The rows are grouped in 4 different ways at once. Each group adds its own fixed numbers to the row, and there is some noise. The rows also spread widely along 14 directions, which tell nothing about the answers.
Some rows, each with its group in each grouping after it:
[ -9  -9  -9   0  -1   6   3   9  -3  20  -8 -10 -13   4  -6   1   1  16
 -16 -10   5   8  18  -8  13 -10   1  18   9 -12  -1   7  -7]	(1) nin Z_755 Z_7
[  9 -12  -5 -11   3  14 -18 -15 -19   6 -35   5 -13  37 -17   4  -3   4
  11   9  17  35  -3 -35  17 -12  36  27   5  15 -15  24  10]	(2) Dabov Z_462 Z_169
[ -3   0 -25  37   4  13  -6   2 -12  10 -28 -14 -42  21  -9  -1  -9  29
  -2  -6  13  -3   4  18  18  -5 -25   0  16   0 -29  32 -11]	(0) kasa Z_741 Z_832
[-15 -25  13  18 -19 -19   2  -7  20  18   8  12  -6  27 -24  11 -20 -19
 -15 -52  20 -11   9  -8  16  10  33   4  21 -18  22  21   1]	(3) Dabov Z_462 Z_7
[ -5  -8 -20   4   9 -13  24 -13 -16 -22  15 -16  41  23 -16  40  -3 -46
  -7   7 -48   6  51 -21  23 -15  23  20  13 -33  11  23  47]	(1) luf Z_312 Z_169
[-45  -5  14  32  -9   0   9  -3 -35  16  -3  -7 -16  -6 -16  25  10   2
 -12  17  10  14  21  21   3  -3  25 -34  24 -55  36   5  26]	(3) luf Z_741 Z_832
[-22 -21 -42  13  15  34  22   0 -40  -5   5 -42 -23 -19   0  26  25  -6
  -4  19 -24   2  17  14  35  30  -3   5   4 -30  15 -12   4]	(2) kasa Z_843 Z_7
[-14  21  14 -13  13  -7 -31  -3 -35  12  15   0  14 -13  -5  21   4  24
 -12 -15 -18  19  48   4  37  -9 -24  25  21 -20 -23  24  25]	(0) nin Z_755 Z_832
[-15   7 -10   9 -29   1   7  -5   5  21  31   4   9  31  -2  20   6 -30
 -10 -14   6  -5  31  20   4 -11 -12   1  22 -31  22  53  11]	(0) luf Z_843 Z_7
[  4  11  -6  23  -4  22   2  -4 -24  16 -19 -11  -7  13  -3   9  -2  17
   9   6  25  -8  -2  23  -5 -10   4 -16   0  -3 -27  36   2]	(0) luf Z_312 Z_832
[-27   5 -11   1 -10 -10  12   2  -3  -9  30  -4 -31  16   2   1  11   2
 -10  11 -62  45   4  -1  18 -11 -34  -5  26 -32  33  -3  19]	(0) Dabov Z_741 Z_7
[ -8 -10  17 -16 -16   7  -8  24 -19  37   5  -4  14 -15   2   5 -20  12
 -11  11  -6 -32  14  -4   1 -18  33   9   7 -43 -12  29  11]	(3) kasa Z_755 Z_832
[ -1  -4 -24  29  20 -10  -7   4 -25   0 -30  -5   7  15 -28  15 -14   6
  -7  16   7 -19  17  25   3 -13   9   0  22 -14 -20   1  27]	(0) kasa Z_741 Z_832
[ 13 -22 -18  29  23  -1  14  -7 -39  -1 -22 -19  -5 -18  -3  -5  15   1
 -47   9   2   8  22  -6  37   6  19  16   1 -32 -19  -8  35]	(1) Dabov Z_462 Z_7
[ 18   6 -10  23  -6  -8   0 -28  25 -15 -19  20 -20  52 -12 -29   5 -14
 -15  10  17  47   5 -12  -3 -22  -4  20  -6   1   4  11  -7]	(0) luf Z_755 Z_832
[-11 -15 -26  16  17  -6  18 -15  15 -36  15 -11 -20   7 -14   6  11   1
  -7 -25 -30  24   6   3  32  17 -23  15 -10  -1  20 -42 -22]	(3) kasa Z_462 Z_7
[-16  12 -21  -9 -13  10 -19  12   5  19  28  15 -13   5  -2  30  14  22
  17  -6   3 -21 -29  37  -3  -3 -21  -9  22   9 -16  11   4]	(1) luf Z_741 Z_832
[-30  14  -2  -6  -1  22 -35  -4 -41   2  -3   1 -38   8 -24  24  14  18
  42  16  -9  39   1 -11  15  -7  -4  13  23  -4 -15  42  12]	(3) Dabov Z_462 Z_832
[-24 -33  26  -7  -8   5  22  -6   0  20   1 -11  18   8  -5  18 -15  -4
 -12 -25   3  -7  14 -13  11  20  54 -11  -7 -19  41 -27  -9]	(0) kasa Z_755 Z_169
[-15  -5 -32  15  -6  32  -8   3 -29  16  15 -16 -19 -16   0  28  28  -5
   0  11   3 -33   2  33  24  38  -4   1  18 -30 -14  24  19]	(0) kasa Z_755 Z_832
[-19  -4  -8  12  -1  15  -1  21  13   3   4   1 -37 -12  -1 -11 -10  10
  -1  19  -1  12  -3  26 -20 -10 -19   6  -8 -18  21  -9 -33]	(2) kasa Z_741 Z_832
[ 21   2 -33 -15  22 -12  17 -15   1  -8 -21  -1  30  29  -8   1  23   8
 -21  34   9  25   5   7  -4 -33   5  12 -22   7  -2 -62   7]	(3) nin Z_741 Z_832
[  7 -16   6  -2 -33  32  12  -1  25  38   9   3 -22  18  25  -6  -9  -7
 -25 -32  36 -11 -10  -8  13  11  20   1  -7 -10   0  45 -21]	(2) nin Z_741 Z_169
[-24 -13 -19   0 -24  16   5   7   9  31   3   0  -8  38 -17  21   1 -27
   8  -5  33 -12  24  10  -5   4  10  15  13 -19  31  39 -20]	(0) kasa Z_741 Z_7
[-43   6 -19 -22   7  25 -20  -5 -34  -4  24   3  -9 -10 -25  30  31 -23
  30  42 -36  23   5  -3  13  25  13  16  23 -29  20  -6  34]	(0) nin Z_755 Z_832
[ 23  11 -39  26  25  36  18 -15  -8 -43 -12  -5  -1  -2   6  -6  16 -23
  16  39  10  12 -18  27 -31   4  -2   1 -43   7 -19 -17  -1]	(0) Dabov Z_462 Z_169
[-19  -5 -10  10  22  20  10 -11 -40 -23  -8 -24  -5 -13  -9  16  15  -1
  -3  23  -5  36  34   7  10   4   8   6 -14 -24  18 -11   2]	(2) kasa Z_462 Z_7
[ 22   1 -29  31   2 -12  38   3  15   5 -10 -18   6  24   6 -22   0  -7
 -51   4  -4  12  38  16   5 -29 -31  15  -6 -27  12  -5 -11]	(0) nin Z_312 Z_7
[ 20 -11 -37  41  15  29   4  12 -25  10 -37 -14 -29 -18   0 -19  19   4
 -28  39  35 -10  12  22   7  -5  -1  26 -17 -32 -27   6 -10]	(3) kasa Z_462 Z_169
[ 10  -7 -26   3  22  -8   9   6  12 -14   3  -5  -6   1 -10 -16 -15   5
  -5   8 -51   4 -10  -6  18  -1 -15  23   2  -1  -9 -37  -2]	(0) nin Z_312 Z_832
[-30  15   0  43 -24  36   2   8 -10   5   6 -13 -38  10   2  25  -9   4
  20  -8  10   2   4  31 -16  -4 -15 -31  19 -19   9  65  -7]	(2) luf Z_755 Z_169
[ 10  -2   5 -19   1   7  -1  -6  -4  -9 -12   5 -10  13   3 -16  -5  25
  -5  14 -13  28 -14 -27  -4 -27  25   7 -13   0 -15  -7   6]	(1) kasa Z_755 Z_7
[-11 -13   3   0   6  37 -11 -18 -22  12 -12   9   0   0 -26  10   1 -22
  23  13  39 -10 -19  -6  -6  34  65  -1  -5  -4  -5   4  13]	(0) nin Z_462 Z_832
[ 35   6 -38 -16  14  11 -15  -2   4 -12   6  19  13  -1   8  -4  15  -9
 -17  17  22 -15  -9  28  -8 -11  -2  29 -21   0 -35  -4   8]	(2) kasa Z_741 Z_7
[-16  -9 -14  24   2  15 -18   2 -32  23 -26   3 -43   2 -24  -9  23  -4
 -16  26  33  25  27   6  19   5  10  26  20 -40  12  22   2]	(0) kasa Z_312 Z_7
[-13   6  -6  24  40   0 -11   4 -60 -16 -22 -26  -5 -39 -15  12  11  15
 -13  28 -24  30  58   0  27 -10 -16  32   5 -42 -20   4  23]	(3) Dabov Z_755 Z_832

New rows. What belongs after each?
[-24   0 -28  26  21 -19  -9  10 -10 -18   3   3  -4 -10 -36  13   6 -12
   1  24 -31   5  23  23   4  -6 -13  21  22 -32  16 -26  16]	(3) luf Z_755 Z_832
[-26  21  -4   2 -16   0  17   7   5 -16  22 -10 -21  27   4   6  -8  16
  25   9 -49  44   0   7 -24 -49 -38 -20   5 -13  24  16  -8]	(3) Dabov Z_843 Z_7
[ 32 -16 -26 -26   9  31  14 -14  -2  -1   2   6  25  -6  14 -12  15 -31
 -18  29  17 -11 -24  -5  -8  13  53  15 -37  -9 -11 -29  16]	(2) nin Z_843 Z_7
[-12   7  -8   9  20  -2 -22  -3 -11 -15 -19  12 -29   1 -23 -15  16  -3
   1  39  -4  62  24 -14  -8 -26  -6  43   1 -14   7  -7   3]	(1) Dabov Z_755 Z_832
[-26   0 -20 -18 -18  14  -7  10 -35  36  -9 -21 -20  38 -17  32  15  29
  28  22 -21  21   3  -6  23 -13  -9   3  38  -3   3  28  10]	(0) Dabov Z_312 Z_832
[-33  11   5  -6 -23   9 -37   7  -3   9  31  33 -57  -3  -6 -14  21  18
   4  35 -21  45 -31   6  -1 -16  -7   1  30 -29  11   9  21]	(1) kasa Z_462 Z_832
[ 24   4 -47 -10  14  17  -8   6 -21   1 -23 -17 -14   9   4   0  23  26
  -5  21   1  21  11   4  17 -17 -34  42  -8  12 -32   4 -11]	(2) Dabov Z_755 Z_7
[ -4  11 -20  21  -2  -4   2 -15   7 -16   8  18 -23  26 -12  -4  21   5
   4  22  -9  28 -34  31  -8  -7 -12 -22  10   1  13 -33  12]	(0) luf Z_312 Z_832
[ 14  27  -4   9  14  -4  -8 -26 -18 -38  11  19   9  -3   3   1  21 -24
 -13  32  -3  34  11  14 -13 -23   3   4 -15 -29 -22  11  48]	(3) Dabov Z_741 Z_832
[ -8 -16   5  18  -7   6  23   4   0  35 -36 -18  26  35 -15  19 -27  -1
  -9 -20  42 -19  32   3 -10 -10  36  -9   2  -7  18  10 -15]	(0) nin Z_755 Z_169
[-21 -16   0  16  28   7   6 -19 -30  -7 -20 -14 -24 -15 -10   5  24  30
 -15  10   2  47   0  10  27  15   9 -10  -5  -6  24 -65  -5]	(2) luf Z_843 Z_832
[ -2  -8  11 -30  21  20 -17   0 -12  17  -6   6  18 -17 -10   6 -22  20
  18 -12   6 -18 -15  -7   2  13  31  15 -13  17 -24 -23 -12]	(0) nin Z_843 Z_832
[ 17  12   2   2 -11  24   6 -16  -7 -16  29  -6  -4   0  35   4   2  10
 -10 -15 -26  -7 -21   6  17   9   0 -22 -13 -12 -36  27  23]	(0) kasa Z_755 Z_169
[ 16   5  -8  16  -1   9  11   6   7 -10   6 -16 -18   8  16 -16 -33  38
  -1 -16 -40  -9 -17   5   9 -15 -34  -8  -8   7 -41  19 -14]	(0) kasa Z_462 Z_832
[  6 -20 -30   0 -17  18   7  11  -4  35 -11 -15 -20  20   3  -3  12  14
 -19  19  12  -1   1   5  21  -6  -4  19   5 -12   0   9 -15]	(2) kasa Z_462 Z_832
[ 14  -9 -22  19   7  -9  -7 -13   9  -2 -34  14 -25  32 -25 -14  11  16
 -12  -5  29  20 -11  -4  10  -9   8  19   3  12  -7 -21 -13]	(3) luf Z_755 Z_7
[-32   2  -7  12 -16  10 -16  -9 -14  16   3   5 -41  14 -17  19  40  14
   0 -10  26  32  12  12  22   7 -11   5  21 -17  23  13  -8]	(3) luf Z_755 Z_7
[  2  -1   4   6   0  -9   0  -9 -16   7  -7  -4 -19  13  -2   0   0  41
 -24 -17 -13  20 -14 -11  31 -16  10 -15  22  -3 -23  -1  31]	(1) nin Z_312 Z_7
[-20   0   8  -2   3   2 -19 -17 -38   5 -12  11  13  21 -28  19  -2 -10
  15  26   8   9   2  -1  -3  -8  53 -12  23 -21   2   8  48]	(0) kasa Z_843 Z_832
[-33  -6  29  -3  -4  20   0 -12 -24  -6   8  -7   6  -1 -12  19 -18 -20
  16  10  -4  29  31 -15  -7  -4  41   0  -8 -32  29  28   5]	(2) kasa Z_462 Z_832
[ 11 -19  25  32  24  -8  13 -24 -16 -28 -35   3 -10  -1  -6 -16 -29   0
 -25  -7   0  21  -8 -28   8  -2  58 -14 -12 -19 -16 -13  31]	(3) Dabov Z_741 Z_169
[  1  27  10  20 -21 -16 -13 -16   0  -1  24  22 -23  25  12  -5   2  32
 -19 -11 -19  19 -30  27  10 -22 -27 -43  30 -10 -22  23  40]	(0) luf Z_741 Z_832
[-36  -4   6  19 -12  22   4   8 -35  24   4 -24 -16 -11  -3  24   5   1
 -10  13  -3   6  28  11  15   9  11 -14  27 -48  19  30  21]	(2) nin Z_755 Z_832
[ -9 -16 -23  -8  -6  18   7  -8 -12  11 -13 -13 -17  26  -6  16  24  14
   0   5  16  15  -1  -9  14   1  18   8  -1   1   6  -7  -6]	(1) kasa Z_755 Z_7
[  0  39 -21 -22   6  38 -14 -25 -40 -22  45   0  20 -16  18  31  44 -13
  17  30 -16  15  -3  27   6  10 -17  -6 -13 -13 -34  22  45]	(0) nin Z_462 Z_832
[-22   0  19  20  -8  -4  17 -13 -16 -12  -9 -16   6  28 -16  15 -17 -15
  -4  -3  -1  31  53 -15  -8 -30  24  -5   2 -41  28  40   7]	(3) kasa Z_755 Z_7
[-23   2  -1 -13   5  26   3 -15   3 -22  26  -1  12  -5  -9  37   5 -20
  30 -26   7   7  11  17 -13  23   9   4 -22   7  22   1 -25]	(2) luf Z_755 Z_7
[-33   0 -11  12   3  20   6  -3 -21  -9   4 -15 -32   5  -9  14  17  -1
  10  18 -29  54  30 -17  18 -10 -15  18   6 -21  23  19  -7]	(1) luf Z_462 Z_169
[ -6 -14   7  -3  21  32   9 -14 -22 -10 -12 -15 -30 -35  12  -3  30  35
   3   8   6  31 -26  -1  11  29  15  -4 -40   4  -3 -59 -28]	(3) Dabov Z_755 Z_832
[ 24   5 -12   6  -3   6  -9   0 -22  12 -13  -9 -14  19  12  -2   5  13
 -24   8  -6  27  22 -10  32 -28 -15  28  11 -15 -32  50  18]	(2) Dabov Z_312 Z_169
[ -5   8 -20  -3 -28   3  -4  -1   5  22  36   3 -24  22  13   7  32  10
 -21  -1 -13  12  -1  26  31  -1 -38   6  21 -21   4  18   6]	(0) kasa Z_312 Z_832
[-24  10  13   1  -2  10  19   3   3   7  18  -7  40 -12  -1  30   4 -13
   2  -1  28  -7  33  42 -40 -14  11 -15 -27 -25  34 -20 -20]	(3) nin Z_755 Z_832
[  1  -1  14  23  22  -5  -5   0 -31 -10 -20 -14 -34 -23   6 -16 -11  55
 -23   0 -34  33  -6 -13  27 -15  -7  -6   8 -11 -36 -10  22]	(1) Dabov Z_755 Z_832
[ 18   7 -20  -8 -11  21  23  -2 -19  16   2  -9  42  14  12   6   7 -14
  -8  46   6 -22  -9  19 -23 -17  29 -22 -14 -23 -14   4  36]	(0) nin Z_462 Z_832
[-17   4   5   5  -6   1 -16  -4 -15   7  24   8 -17  -9  -1  23  13  21
 -11 -18 -20  -4 -25  12  31  16  12 -22  32 -20 -12  -5  40]	(3) nin Z_755 Z_169
[  9  -4 -35  17   5 -16  17  -2  14  -9  -5  -3  -7  22  -5  -3  28   9
 -24   4   9  19  -3  27  -1 -13 -21   6  -6  -3  17 -51 -10]	(3) Dabov Z_755 Z_7
[ -8 -17 -45   9 -12  25  34  12  22  -1  11  -8  -6  18  -8  10   4 -31
  22  28 -15 -22 -26  11 -21   6  11   0 -13 -11  29 -16 -21]	(3) luf Z_462 Z_169
[  9 -17 -34  23   9   8  19  12 -46  27 -49 -35 -16   8  -3  -4  15  41
 -31  35  13  -3   8   8  22 -26   9  -4   7 -26 -18 -14   9]	(3) kasa Z_843 Z_7
[-16  17  16 -25  -3   4 -13   0 -19  14  16  18  31  -6  -6  20   5   3
   6  10  15  -1   1  21 -25 -26  32 -16   2 -22   4  -4  26]	(3) nin Z_843 Z_7
[  1  14 -12  35  -9  20  -5  -5 -14  13  -3   1 -15   6   0   3   5  -5
 -11   7  26 -16  -3  29  -4   4   3 -16  16 -25 -20  39  25]	(0) nin Z_755 Z_832
[-18   2   4   3 -22   1   4  -3   8   3  43  21  -8   0   9  11  32 -31
 -20  17  -6  22  -7  21 -11  -3  20 -11   8 -40  38  -9  35]	(1) Dabov Z_312 Z_169
[ 12  -5  -6   7   6   5  25 -16   3  -3  21 -11  37  -9  17  22  18 -16
 -26 -20  27  -9  25  28  -3   4   5   3 -36  -8  -2 -14  -2]	(1) Dabov Z_462 Z_832
[-41 -13  27  -3 -28  15   4   3  -2  32  20  11 -13  -4  -8  14  -9 -14
  -1   4   9 -11 -14  -2  -9  13  53 -28  17 -45  32  14  17]	(3) nin Z_741 Z_832
[ 15 -10 -18 -13   5  10  10 -30 -21  -7   5  -8  10  12   5   8  24   1
 -14  10 -23  10 -13 -17  38  22  22   2  -7  -6 -16 -18  31]	(0) luf Z_755 Z_832
[ -4   0  -4  11  -8 -11  34 -17  -2  -4 -14 -15  21  48  -6   6  -2  -7
 -16  27 -11  35  22 -15 -14 -43  24 -18   2 -20  22  -4  30]	(1) nin Z_755 Z_832
[-41 -24   2  20 -10  20  41  -7 -17   0   5 -34  -5  -3  -6  26   9 -19
  -3  15 -10   6  26   3   1  17  34 -21  -9 -49  54 -14  -4]	(3) kasa Z_755 Z_832
[ 17 -22 -57  49   4  15  28 -10 -27  10 -47 -42 -26  39 -11   6  11  14
 -25  22  11  -3  -5   7  37   3   2 -12  21  -5 -22   5  23]	(2) nin Z_462 Z_832
[ -4 -20 -13 -19  -5   9  28  -2  24   2  31 -14   2  12  11  19   7   1
   4 -30 -33  -2 -19   3  22  28  -4   1 -13  13  23 -42 -25]	(0) Dabov Z_312 Z_169
[-20   8   4   1  -2  -8 -19  18 -40  37   1  -2   1 -11 -13  14   5  25
 -13  18 -14   6  33  19  22 -19 -14  10  33 -38  -2  20  21]	(0) luf Z_312 Z_832
[ -5 -25 -12 -10  11  10   2  38  -3  18   4  -8  11 -33  -6   4 -28   6
  -2   7 -29 -46   1   3   6   2  15  26  -4 -27  -7 -18 -13]	(3) kasa Z_462 Z_169
[  3   9   0  30  -3  11  23  -4   1   0   8 -20 -28   1  27 -12 -10  31
 -28 -22 -20  11  -2  16  20  -3 -39 -25  -4 -14 -18  15  -5]	(0) nin Z_741 Z_832
[  6  21   4  23  14   7  -3 -18 -22 -24  27  10   5 -27  19  -7  21 -30
 -40  21  -8  30  45  24   8  -8 -13  14 -15 -56  -1  18  35]	(0) kasa Z_843 Z_169
[-20 -22 -14  19  20  19   4 -25 -31 -10 -16  -4 -50 -11 -14   4  33  19
  -8   0   5  26 -34   4  39  55  23 -19   4  -5  11 -53   8]	(0) luf Z_741 Z_7
[ -4  -6 -27   7  -6   1  12  16  -2  14  -3  -8 -18   3   1  -1  22  23
  -9  34 -13   3 -22  24  -5 -11 -12  -4   5 -16   8 -39   0]	(3) Dabov Z_755 Z_832
[-32  -6  12  -1  -9  16  -2   0  -4 -16  36   5  -3  -6  -7  23 -24 -20
  24  -9 -48 -18 -17  -3   0  24  33 -20  18 -27  12  14  30]	(0) kasa Z_755 Z_169
[  0 -15 -33  22  29   7  20 -10 -49   2 -29 -33  22  -6 -14  28  29  11
 -21  25  16   0  33  19  22   1  13   3  -8 -14  -9 -31  21]	(1) luf Z_462 Z_832
[ 23 -11 -34  12  33   5  22   3 -10  -6 -18 -25  25  -7   3  16   0   3
 -11  -9   3 -22  21  16  15  -4  -6  26 -26   5 -26 -25 -12]	(3) Dabov Z_843 Z_169
[ -4 -20  24   0   6   5  30 -15 -16   0  -1 -15  25  -4   1   1 -26 -17
 -18 -18 -15   3  31 -30  14   6  42   1 -18 -30  14   8   4]	(0) luf Z_843 Z_7
[ -2  -2   9  16  11 -19 -23 -18   3 -16  -2  21 -18  14 -23  -8  -9  12
 -10 -17  -4  27   4  -8  21 -10   5  18   9  -5 -12  -4   8]	(3) kasa Z_462 Z_832
[ 13  12  26  -9   7 -14 -10 -34  20 -22  23  31  12  21   2 -15  -8 -13
 -23 -30 -13  49  15 -25  21 -11   5  20 -11   0   0   1  11]	(0) nin Z_462 Z_169
[ -2 -20 -41   9  -6  28  23  16  10  13 -20 -22 -22  24  -9   4 -22   4
  18  21  -9 -26 -38   2  -9   2  15 -11   7   7  -6  -1  -9]	(2) nin Z_741 Z_832
[  5  -6 -52  36  15   8   9  -3  -6 -13  -5  -8 -36  -1  -6 -19  34  -3
 -24  42 -10  18  -2  30  17  10 -32  17  -1 -24   6 -38   1]	(0) kasa Z_462 Z_832
[-25   1 -13  29  24 -20 -15 -13  -9 -34   4   2   8  10 -41  28  -5 -39
  -8 -14  -6  25  71  12  14  -2  -5  36  21 -29  28  12  17]	(2) kasa Z_755 Z_7
[ -6  14  -7 -11 -29  13  12 -27   7 -12  43   9  13  35  18  30  35 -33
  -7  11  -4  20   6   7  -9 -14  17 -14  -4 -24  17  27  37]	(1) kasa Z_755 Z_169
[-35  -8  14   7   5  28 -22  14 -37  14  17  10 -16 -52 -13  22   7  -2
  11   9   1 -18  -9  16   8  30  35  -6  12 -43   3   4  16]	(3) luf Z_462 Z_169
[ 19   0   8 -10  -2  10   9  -6 -22  12 -10  -9   3  -1  22 -15   2  34
 -29  21 -14  12 -15 -21  11 -23  25 -13  -9 -15 -35  -1  33]	(1) nin Z_755 Z_832
[ 15   2  -9 -13  -5 -15 -26   8   0  18  -7  31  12  21 -12  -3  -7  -6
 -14  27  16  -2 -11  12 -16 -31  24  15  19 -11 -16   7  38]	(2) Dabov Z_741 Z_832
[ 21   7 -23  11  22  18  13 -22   9 -28   5 -10   2  -9  15  -1  20   2
 -18  -4   9  16   0  24   6  12 -19  12 -37  12 -17 -34 -15]	(2) nin Z_755 Z_832
[  3 -10  -2  30   5 -17  31 -16  17 -41  13  -1  12  11  -7  -3 -20 -27
 -22  -8 -25  -1   4   4 -10  -6  27 -16 -11 -32  17 -20  23]	(3) kasa Z_755 Z_7
[ 17   6   7  43  20  -3  13 -34 -25 -34   5  -3   8 -26  18  -4  25 -10
 -57   6  12  18  25  22  13   2  16 -13 -22 -43 -19 -10  49]	(1) kasa Z_755 Z_832
